The same things were measured in two ways. Each way mixes the same 9 hidden numbers, adds some noise and spreads widely along 5 directions of its own, which tell nothing about the thing.
Some things both ways: the first way, then the second way.
[-3.672,-0.950,-2.332,2.702,1.073,-0.731,0.495,0.393,-1.743,-1.408,-3.007,-2.402,-3.307,-1.012]
[0.683,3.496,-0.193,-1.334,-2.027,1.684,0.507,-1.720,-0.422,0.707,0.749,1.044,-0.860,-1.048,0.659,-2.224]

[1.510,-1.710,2.092,-0.622,1.458,0.561,-1.371,1.417,-0.234,-1.368,0.792,-2.673,0.761,1.887]
[0.234,2.658,1.667,1.322,-2.057,-2.270,0.266,-3.667,0.249,-1.531,0.930,1.268,-3.174,-3.107,-0.183,-1.251]

[2.085,0.642,-1.442,-2.396,1.552,1.739,-0.104,2.451,1.032,-0.827,0.017,1.903,2.131,-3.043]
[2.208,3.885,-0.594,-2.022,1.954,-0.134,-1.441,2.446,1.963,-0.808,0.314,2.278,2.130,-1.415,2.411,0.670]

[1.466,1.323,-0.742,0.807,2.287,0.550,0.999,-0.087,1.549,-2.611,0.909,5.699,-1.139,-1.782]
[-0.772,1.383,0.701,0.145,-4.087,-0.510,0.409,-2.718,2.452,-2.109,-0.511,1.112,0.246,1.309,-1.083,-1.924]

[3.823,-1.642,-0.740,-3.656,-0.694,-1.341,1.744,1.024,0.466,2.626,1.746,0.703,3.741,-2.821]
[4.765,2.532,-3.161,1.681,0.970,2.175,1.429,2.899,0.277,3.265,-1.032,0.219,-1.916,1.238,-1.396,-3.544]

[2.372,0.410,-0.933,0.630,0.026,-0.624,0.869,-0.533,-1.725,1.252,2.202,-0.692,-0.746,-3.110]
[-0.332,0.551,-1.771,-0.087,-1.937,0.590,-0.608,2.228,1.073,0.644,-2.302,0.937,2.009,2.671,1.022,-1.432]

[0.140,1.925,-0.440,-1.731,1.029,-0.041,-2.030,-0.651,-1.920,0.697,0.403,-2.487,3.797,-3.565]
[-0.973,1.096,1.957,3.713,-3.222,0.368,-0.220,-3.239,2.284,-1.754,-2.718,0.390,-3.322,4.666,-1.629,-3.086]

[0.527,-2.725,0.576,1.027,1.347,1.679,0.831,0.055,-2.247,-1.385,-0.903,0.698,2.473,-0.012]
[-0.703,2.845,2.534,2.006,2.483,-0.731,-0.771,-1.416,-1.444,-1.746,1.083,2.251,-0.285,-0.298,0.705,0.336]

[1.113,-1.723,-0.039,-0.433,0.609,0.328,-1.098,2.213,0.464,0.547,0.530,-1.743,1.586,-0.893]
[0.540,3.175,1.067,-0.659,-4.100,-0.494,0.501,-1.806,0.830,-1.497,0.286,0.276,-0.198,0.601,-0.148,-1.304]

[2.408,-0.294,1.050,-0.371,-0.038,0.671,1.614,-0.017,0.698,-0.641,0.427,1.439,2.333,0.073]
[0.970,1.594,-0.075,1.756,1.467,-1.278,-1.243,-2.265,-0.951,-0.908,-1.001,1.150,-0.930,-0.182,0.008,-2.527]

[-0.154,1.737,-0.940,-0.645,0.779,2.048,1.140,-1.741,-5.239,0.081,-0.242,-3.468,1.585,1.300]
[-1.064,3.515,-1.693,0.557,-1.709,-0.429,-0.431,-0.360,-0.550,-0.186,0.551,1.934,1.517,-1.548,1.630,1.302]

[-1.216,-0.739,-0.328,0.992,1.352,-0.047,0.356,0.658,-0.505,-1.292,0.511,-1.086,1.982,-0.894]
[-2.873,3.566,1.318,0.025,-4.516,1.734,3.085,-1.284,-0.401,-1.055,4.135,1.375,-1.964,-2.070,-1.989,0.834]

[2.593,0.120,-1.311,-1.446,-0.262,-0.486,0.172,1.217,-1.291,1.893,1.229,-3.147,0.109,-2.587]
[-1.112,2.551,-1.641,-2.847,-4.907,-0.086,-1.459,-1.182,0.761,-0.344,-0.743,0.280,2.233,1.312,2.152,-0.914]

[-1.876,-1.770,-1.947,2.521,2.750,-0.448,-0.725,-1.367,-2.272,-0.424,-1.888,2.019,-4.027,0.501]
[-0.020,0.416,0.064,1.542,3.710,0.996,-0.628,4.170,1.660,1.089,-2.585,2.161,-0.465,2.140,-0.121,-1.303]

[2.532,-0.771,-0.999,0.464,1.965,1.740,1.965,1.065,-0.378,-2.270,-2.193,2.019,-0.321,-4.169]
[-0.575,3.481,1.328,-2.012,-4.012,0.930,0.721,0.626,0.548,-0.200,0.642,1.145,0.429,0.495,-0.020,-0.714]

[0.057,-2.105,-2.804,2.972,0.896,0.946,1.377,0.377,-0.521,-0.221,-0.153,5.578,-2.871,-1.211]
[-3.688,0.288,1.129,1.021,0.752,1.122,-1.113,0.345,0.085,-0.716,-1.852,0.510,0.300,4.410,0.120,-1.060]

[-0.770,1.912,-1.662,0.851,1.721,-0.342,1.193,-0.612,-0.526,-0.483,-0.542,0.745,-1.941,0.321]
[0.804,2.556,-0.726,-1.766,-5.792,-0.967,-0.257,-4.983,2.726,-3.359,0.802,0.425,0.672,0.299,-0.742,-2.113]

[-4.661,-3.081,-1.412,-0.577,1.028,2.024,-2.884,3.374,-1.452,-1.193,-0.122,-1.750,-0.964,4.842]
[-0.573,2.330,0.138,-3.683,-0.779,-0.733,-3.925,0.910,-0.605,-1.847,-0.882,0.814,-0.155,1.940,5.010,0.640]

[1.266,0.768,-0.026,-1.292,0.212,-0.261,0.018,-1.088,-3.307,2.102,-1.260,-4.739,2.632,0.877]
[0.786,2.611,-1.409,-1.788,-3.486,0.204,-1.478,-1.521,0.029,-1.186,-1.124,0.052,0.628,3.126,1.288,-2.028]

[3.776,0.216,-0.231,-1.480,2.956,-1.394,0.787,0.034,-1.850,-0.356,1.452,-0.423,-0.074,0.512]
[0.725,2.369,-1.575,0.876,-0.497,0.122,-0.087,0.758,2.310,0.946,-1.092,1.542,-1.297,-0.841,-0.139,-0.955]

[-1.050,-4.901,1.629,1.770,-0.353,0.009,-2.659,-0.436,-3.038,0.876,1.377,-3.097,2.116,0.607]
[3.900,3.111,0.885,0.163,-0.385,-0.779,-0.621,-0.646,-1.375,-0.555,0.067,2.615,6.041,-0.512,4.313,0.051]

[0.433,1.210,-1.638,-1.780,0.680,0.800,-0.981,0.434,1.719,0.999,-0.474,3.877,0.828,-0.675]
[-2.402,1.460,-0.393,-1.556,1.167,1.306,-0.178,1.670,1.521,-0.784,0.962,0.813,-0.174,0.191,-0.387,-0.072]

[-2.048,0.287,-3.212,0.893,1.397,0.433,-1.578,1.103,-1.780,0.827,0.588,-0.299,-0.200,-2.240]
[-3.660,2.023,1.099,1.000,-2.824,2.399,1.521,-0.081,1.789,-0.396,0.772,0.396,-1.519,1.888,-0.842,0.026]

[-0.173,1.802,-1.017,-0.932,0.081,3.030,-0.064,0.509,0.451,-2.399,-0.485,1.529,0.856,-5.000]
[2.997,2.862,-0.022,1.392,-0.681,-1.082,0.515,-0.423,1.199,0.627,-0.691,2.225,0.706,-1.868,0.515,-1.438]

[-5.098,-0.462,-2.775,0.646,1.745,0.093,-2.480,1.627,-1.359,-1.381,-0.815,-1.708,-1.534,-0.860]
[-0.895,3.342,1.933,1.840,2.813,0.588,-0.167,-4.297,1.145,-1.210,1.822,2.256,-3.271,-4.157,0.239,-0.561]

Other things, the second way, with their names:
(463): [-1.246,1.830,0.947,1.370,0.365,1.586,0.691,-0.902,0.115,0.367,0.297,0.950,-2.183,0.230,-0.315,-1.393]
(245): [3.463,3.707,-1.443,-0.642,-0.851,0.647,-0.426,1.771,2.263,-0.188,0.794,1.615,2.809,0.048,2.823,1.378]
(288): [2.182,3.695,-1.441,-2.101,-0.359,-0.498,-0.785,-0.395,0.582,-0.967,0.833,1.822,3.431,-1.844,1.932,0.012]
(394): [2.474,2.964,-1.263,1.740,0.657,0.489,0.458,-0.430,1.164,0.865,0.215,1.109,-1.829,-1.100,-0.391,-1.414]
(370): [2.539,2.834,-2.856,1.628,-0.026,0.116,1.533,0.030,-0.482,2.259,0.806,1.293,-1.625,-3.127,-1.645,-2.236]
(154): [-1.514,2.673,0.962,-1.822,3.564,1.408,-1.159,1.874,-1.475,-0.542,2.683,1.618,-2.014,-0.874,2.127,1.619]
(419): [4.087,2.565,1.539,2.259,0.705,0.746,0.218,-2.816,0.926,-0.105,-0.868,0.928,-0.486,0.473,0.729,-3.454]
(449): [-0.111,2.117,1.099,0.680,0.546,1.713,0.635,-2.484,1.191,-0.627,0.534,-0.147,-1.535,1.210,-1.088,-2.347]
(505): [-0.393,2.922,-1.066,-1.124,-1.288,-0.185,-0.128,-2.077,-0.791,0.043,0.924,0.163,0.161,-0.708,-0.174,-1.180]
(444): [0.578,3.579,-1.733,-0.525,-0.652,0.751,-0.296,0.180,-0.368,0.671,-0.389,1.969,2.803,-0.216,1.205,-0.976]
(216): [0.051,1.438,2.188,1.914,-0.692,0.084,-0.985,-5.180,1.581,-3.319,-1.196,0.593,-2.764,2.278,-0.660,-3.493]
(62): [3.696,2.196,-1.262,-0.504,-1.234,0.551,0.234,0.182,-0.525,1.894,-1.557,0.705,0.271,0.048,0.637,-3.803]
(513): [-2.217,2.373,0.927,1.603,1.765,1.958,1.981,-1.481,0.486,2.373,0.933,0.242,-2.073,-2.758,-1.074,-1.420]
(319): [1.177,1.768,-1.453,-1.232,-2.614,-2.579,-2.580,-2.815,1.978,-1.813,-1.787,0.692,0.374,-0.565,2.360,-1.586]
(105): [2.367,1.274,-0.845,-0.317,-4.044,-0.952,-1.002,-1.188,1.903,-0.602,-2.594,0.523,-0.104,2.449,1.016,-2.598]
(429): [0.715,2.001,-0.556,-0.674,1.100,-1.589,-2.831,-0.399,-0.669,-2.130,-1.060,1.607,1.811,1.405,2.326,-0.652]
(325): [-2.595,3.328,1.157,1.067,-0.760,0.868,2.041,0.759,-1.899,0.840,1.951,1.541,-1.934,-2.135,-0.979,0.329]
(192): [-1.670,2.650,0.142,2.073,0.703,1.668,2.582,1.357,-0.839,1.217,2.129,1.890,-2.131,-2.148,-1.908,0.109]
(107): [2.252,2.930,-0.343,-0.410,0.695,-1.410,-1.701,-0.957,2.650,-0.227,-1.890,2.806,1.687,-1.332,1.269,-1.566]
(457): [5.600,1.934,-2.894,0.788,-2.580,0.075,-0.040,-0.446,2.786,0.832,-2.932,0.466,-1.073,1.810,-1.137,-4.804]
(278): [-0.283,0.651,1.311,1.000,-0.422,1.503,0.913,-1.032,2.316,-0.508,-0.821,0.635,-3.162,1.432,-1.544,-3.296]
(462): [2.370,2.562,0.702,-1.054,-4.680,-3.098,-1.510,-7.995,-1.038,-3.091,0.621,1.202,3.867,-1.006,2.186,-2.294]
(500): [0.604,2.070,3.109,1.906,1.063,-1.470,-0.065,-4.890,1.796,-2.661,0.495,0.855,-3.784,-1.998,-1.013,-2.407]
(145): [1.037,1.842,0.713,2.763,1.368,0.292,1.325,1.978,1.246,1.139,-0.024,2.369,-0.275,-1.773,0.352,-0.310]
(54): [-1.783,2.968,-2.250,-4.373,-2.664,0.982,-0.929,0.614,0.068,-0.472,1.934,0.694,-0.209,-0.707,0.903,0.402]
(318): [-1.538,0.800,-0.137,2.469,1.955,0.030,0.492,-0.208,1.049,-1.715,1.469,3.360,1.583,-1.471,-0.249,1.009]
(95): [-0.912,1.734,1.043,2.072,-1.328,0.987,1.084,-0.434,-0.097,0.215,0.193,0.808,-1.942,1.086,-0.551,-0.758]
(205): [1.293,2.091,0.050,2.706,-2.182,-1.407,1.309,-1.023,0.238,1.511,-0.783,0.427,-1.554,-1.077,-1.170,-1.810]
(112): [-0.145,2.059,-2.710,0.229,-2.767,-0.245,-1.726,-2.806,0.446,0.899,-3.362,1.248,-0.275,1.856,-0.455,-3.851]
(135): [-4.465,1.102,-0.439,-0.818,-2.466,1.707,1.230,0.954,0.311,1.568,0.457,-0.473,-2.253,0.720,-1.402,-0.475]
(534): [1.075,4.357,-1.386,-3.477,-5.094,-1.398,-0.944,-3.067,3.724,-3.809,1.239,0.774,1.148,-0.640,0.359,-0.499]
(66): [1.918,2.098,-1.644,-0.277,-2.810,1.381,1.884,3.700,0.712,2.543,-0.316,0.656,-0.143,0.230,-0.211,-1.593]
(304): [0.386,1.145,0.728,-0.707,-1.038,1.148,0.677,3.303,0.996,-0.917,0.584,1.039,-0.750,2.863,-0.103,0.041]
(185): [1.038,1.890,0.356,2.058,0.508,-0.890,0.541,-1.764,1.375,1.144,-1.127,0.395,-4.804,-2.231,-1.620,-3.074]
(494): [6.059,1.328,-2.753,1.083,0.667,-0.165,-0.775,-1.898,-0.552,2.158,-3.083,-0.178,-0.154,0.525,0.410,-6.056]
(240): [0.879,1.937,1.644,0.244,-2.323,-0.509,-0.284,1.957,1.022,0.892,-2.452,2.532,2.489,1.676,1.792,-0.438]
(315): [0.334,0.955,-0.272,1.901,-6.758,0.645,3.369,-2.935,1.687,-0.202,0.114,0.074,0.790,1.027,-2.474,-2.986]
(272): [1.407,2.491,-1.472,0.681,-1.166,-0.111,1.141,0.696,-1.474,1.669,0.857,1.372,0.876,-1.585,-0.241,-1.091]
(142): [-4.079,2.345,0.150,-1.833,1.111,1.372,0.221,3.122,0.565,0.541,1.196,1.751,0.188,-1.814,0.756,1.451]
(173): [5.619,3.278,-0.790,0.268,-0.723,-0.003,0.107,-2.447,2.185,0.579,-0.189,2.602,2.820,-3.058,2.198,-2.220]
(338): [0.621,1.862,-1.913,-1.372,-4.787,-1.591,-1.349,-2.380,0.792,-0.976,-1.546,0.551,3.247,1.582,1.313,-1.684]
(281): [4.140,4.375,0.611,0.817,0.202,1.157,0.145,-3.812,2.804,0.633,-0.031,1.514,-0.816,-2.299,0.971,-2.579]
(52): [-0.342,1.508,-0.058,2.571,5.269,0.502,0.413,2.371,-1.580,2.506,-0.026,2.453,-2.882,-2.917,-0.675,-1.347]
(190): [-0.160,1.665,-0.494,-0.854,-1.539,-0.474,-1.038,0.370,-1.045,-0.026,-1.501,1.384,2.239,2.018,0.962,-1.523]

Some of these things the first way, each followed by its name:
[4.661,-4.090,1.943,-2.454,1.576,1.034,-2.573,-0.546,-1.742,-1.120,0.702,1.087,1.541,-4.209]
(240)
[2.142,0.276,-0.666,0.350,4.032,0.646,1.463,-1.131,-1.175,-3.800,-2.246,3.748,-3.071,-0.374]
(107)
[-1.717,5.666,-1.196,0.817,-1.394,2.480,0.200,-1.857,1.291,-1.091,0.676,3.384,2.047,-4.674]
(315)
[0.325,-1.832,-3.094,0.034,0.290,0.232,0.138,3.442,3.049,0.510,0.556,5.464,-0.132,-3.277]
(449)
[4.381,-2.202,0.153,-0.010,0.187,-0.234,2.971,1.861,0.165,0.491,2.615,0.528,1.773,-1.792]
(429)
[0.745,0.292,-2.796,-2.604,1.112,2.261,0.171,0.778,-4.168,0.923,0.839,-0.872,1.765,-3.174]
(245)
[-0.129,6.371,-1.957,-0.877,3.379,1.682,1.932,-0.824,-1.410,-2.084,-2.864,-0.688,0.245,1.048]
(534)
[0.698,0.844,-0.565,2.255,2.477,-0.806,1.791,1.089,0.974,-2.522,0.234,2.533,0.438,-2.134]
(216)
[3.518,-5.292,-1.143,-2.537,1.014,1.271,1.557,4.338,0.195,-0.332,1.482,3.731,1.142,-1.137]
(154)
[-4.372,-0.812,-1.537,0.732,-0.963,1.208,-1.869,-0.801,-1.695,0.541,-2.513,-2.992,-1.947,-1.296]
(52)
[5.280,-2.297,0.645,0.084,0.044,-0.245,2.676,-1.196,-2.082,0.862,-0.182,-0.611,0.244,-3.573]
(190)
[5.179,-0.327,0.260,-1.147,2.240,-3.028,2.986,0.146,0.569,-0.159,1.960,1.508,0.111,-1.610]
(457)
[-2.893,-0.998,-3.225,-0.694,-0.763,-1.362,0.048,-2.576,-3.456,1.925,-2.383,-4.124,-4.333,-3.226]
(112)
[-0.457,-1.375,-0.197,0.150,-1.426,-1.523,-0.458,-0.961,-0.651,2.347,-1.161,-2.218,-1.475,2.150]
(494)
[2.856,0.772,-0.914,0.456,0.346,0.763,3.458,-0.021,-1.598,-0.209,0.070,-0.723,1.806,-5.480]
(192)
[2.439,-0.758,-0.697,-0.009,0.726,1.615,1.525,1.316,-0.627,-0.951,1.194,2.527,1.303,-2.473]
(95)
[-3.350,2.170,-2.313,-2.814,-0.097,3.040,-1.260,-0.284,-1.445,0.133,-1.066,0.851,1.932,-0.199]
(394)
[-2.749,0.431,-2.720,0.709,-0.341,1.286,-3.856,1.220,0.412,1.401,-1.706,0.481,-1.511,0.685]
(513)
[-1.316,1.636,0.346,-0.451,1.285,1.738,-3.155,0.968,0.178,-0.720,-1.747,-1.729,1.277,0.500]
(500)
[2.879,-1.667,0.321,0.863,-0.251,0.458,2.937,-1.338,-2.856,0.627,-0.356,-1.473,-0.703,-0.641]
(272)
[2.827,-2.609,-0.168,-0.381,-0.239,1.413,0.176,0.999,-1.535,1.086,0.995,-1.684,-1.348,-0.856]
(205)
[1.783,-2.107,-1.488,-2.394,-0.686,-0.587,-2.205,1.029,-0.242,3.652,1.271,-0.905,-0.789,-0.454]
(135)
